There are 3 ways to turn a row about zero (a turn may also mirror it). The second row of each pair is the first, turned, with some noise. The first 27 pairs use one turn. New pairs use 3 turns, one after the other, and a turn may come again.
In the rows, 128 means zero.
Known pairs, each followed by its turns in order:
[ 77 177  93  83 149 142  90  79]
[163 186 113 134  61  92 164 140] | Paze

[116  77  91 137 136 148 108 179]
[134 142 199 145 151 153 112 156] | Paze

[163 123 109 114 136  82 135 101]
[126  77 120  95 130 157 125 141] | Kovep

[174 134 145  85 109  94 160  91]
[161  75 111 132 129 179  94 141] | Kovep

[127 152 172 172 103 155 165  94]
[148 166 108 136 125 111  70 173] | Kovep

[ 95  80  77 136 157 114 179 159]
[ 56 179 136 164 139 129  98 145] | nev

[169 110  94 167  86 140 156 176]
[110 189 104 105 137 191 146 138] | Kovep

[131 122 128 129 116 104 121 123]
[117 109 120 128 143 134 132 142] | Kovep

[127 113  92  96  98 140  93  94]
[127 100  83 132 125 184 138 129] | nev

[ 79  87 154 156 106 105 167 139]
[112 203 110 113 141 107 109  95] | nev

[ 80 149 162 169 175  84 174 160]
[ 88 175 181 115 118  61 136  93] | nev

[157 126 127  79 134  81 108  87]
[130  77 110 158  78 143 112  88] | nev

[ 80  98  82  99 153 116 171 142]
[201 140 140 129 133 178 139 157] | Paze

[145 142 170  83  86  97 160 166]
[135 109  77 168 140 152  77  94] | Paze

[150 110 137 143  86 121 134 127]
[121  97 139 140 146 121 126  93] | Paze

[124 138 172  86 133 109  94 107]
[145  83 100 127 114 103 142  86] | nev

[156 168 153 152  96 170 136 144]
[111 107 109 137 150  70  94 133] | Paze

[ 95 151 152 106 166 147 149 139]
[132 130 133 154  86 101 102  93] | Kovep

[128  77 159 177 129  92  89  96]
[118 118 107  61 109 124  72  96] | nev

[ 80 110 153 172 144 119 112 175]
[117 180 146 106 187 148 115 126] | Paze

[127 151 168 109  78  81 146  94]
[132 114  75 137 125 124 142  60] | Paze

[173  82 178 109 175 119 105 130]
[135 102 155 106 180 131  89  73] | Kovep

[ 85 155 169 149 161 137 162 155]
[104 157 101 145  94  83  89  95] | Kovep

[160 110 114 111  80 101 108 162]
[158 143  91 142  84 137 108 159] | nev

[ 87 156 126 153 172 179 141 126]
[ 92 127 162 109 186 118 166 136] | nev

[160 122  88  98  83 162  89 103]
[178 128 162 133 143 165 178 158] | Kovep

[158 147 164 150 155 149 141 157]
[ 90 119 100 113 153 122  98 160] | Paze

New pairs, each followed by its turns in order:
[178  94 139 156 171 104 167 177]
[178 197 180 131  90 142 139 132] | Kovep Paze nev

[154 106  86 135 115 153  79 102]
[119 170  88 121 166  98 108 101] | nev Paze Kovep

[101 144 140 172 161 121  97 125]
[108 134 131 116 158 169 137 176] | Paze Kovep Kovep

[ 96 159 136 169 130 176 104 121]
[109 119  89 162 149 138 107 179] | Paze nev Kovep

[166 149  84 172 111 126 176  85]
[103  84 148 177 111 106  60 130] | nev nev nev

[149 175 165 102 168 174 137 133]
[129  78 121 129 182  78 148 142] | nev nev Kovep

[167 167 162 110 164  82  77 161]
[132 179 143 178 140 197  92 135] | Kovep Paze Kovep

[166 121  88 118 132 107  77  82]
[110 142 152  74 132 112 124 190] | Paze Kovep nev

[ 99 121 154 137 128 113 173 171]
[117  98  83 160 102 136 144 111] | Paze Kovep Paze

[109 123 124 173 167 104  98  85]
[ 78 141 112 100 155 159 100  96] | Kovep Kovep nev

[121 119 127  95 117 171 108 129]
[118 137  88 153 108 127 106 108] | Paze nev Paze

[106 123 124  87 143  93 104 111]
[165 136 145 132 112 126 138 177] | Paze Kovep nev

[116 118 134 148 138 165  96 125]
[128 127 168 130  98 148 144 116] | Kovep Kovep Paze

[104 143 152  98  81 123 139 129]
[160 129 118 163 130 112 144  78] | Kovep nev Kovep

[ 85 106 162 173 136 176  87  83]
[126 132 157 168 197 147  79 162] | nev Kovep Kovep

[142 165 167 153 110 134  93 140]
[154 125 141 177 149 159 153 125] | Kovep Paze Kovep

[128 153 149 179 133 113  86  97]
[119 134 144 182 119  71 121 140] | Kovep Paze Paze

[ 85 109  82 162 155 148  90 121]
[151 131 167  74  91 137 162 147] | Kovep Paze Kovep

[140 107 103 152 113 139 121  99]
[105 101  96 112 134 120 129 118] | nev Kovep Paze

[ 94 138  84  97  93  79  84 104]
[199 136 162 107 147 162  88 141] | Paze nev Kovep

[115 153  93 127 171 111 122 165]
[105 126 124  93  87 117 139 167] | nev Paze Paze

[138 122  86 135  81 160  99 170]
[125 134 126 102 169 142  58 128] | nev nev Paze

[ 92 139 178 107 166 141 156  91]
[136 110 144 163 105  84  94 168] | Kovep Paze Kovep

[123  77 102 177 119  93 173 145]
[136  85  68 121 115 106 166 168] | nev Paze Kovep

[ 83  81 143 115 159  97 120 104]
[126 133 172 163  77 120 125 164] | nev nev Kovep

[149 162 135 118 161 108  85 163]
[128 157 150 150 141 189 110 146] | Kovep Paze Kovep

[168  97 154 103 125  78 162 107]
[153 113 156 123 139  77 126  67] | Kovep Kovep nev

[ 92 140 129 119 102 131 126 118]
[132 156 133 121 127 105  93 130] | nev nev Kovep

[129 175 133  86 173 123 129 143]
[130 181 101 137 104 163 143 109] | Paze nev Kovep

[162 117 124 175 160 170  99  81]
[113  78 177 126 163 165 126 168] | Paze Paze nev

[121 173 155 101 154  96  86 165]
[124 162 135 157  81 187 105 118] | Paze nev Kovep

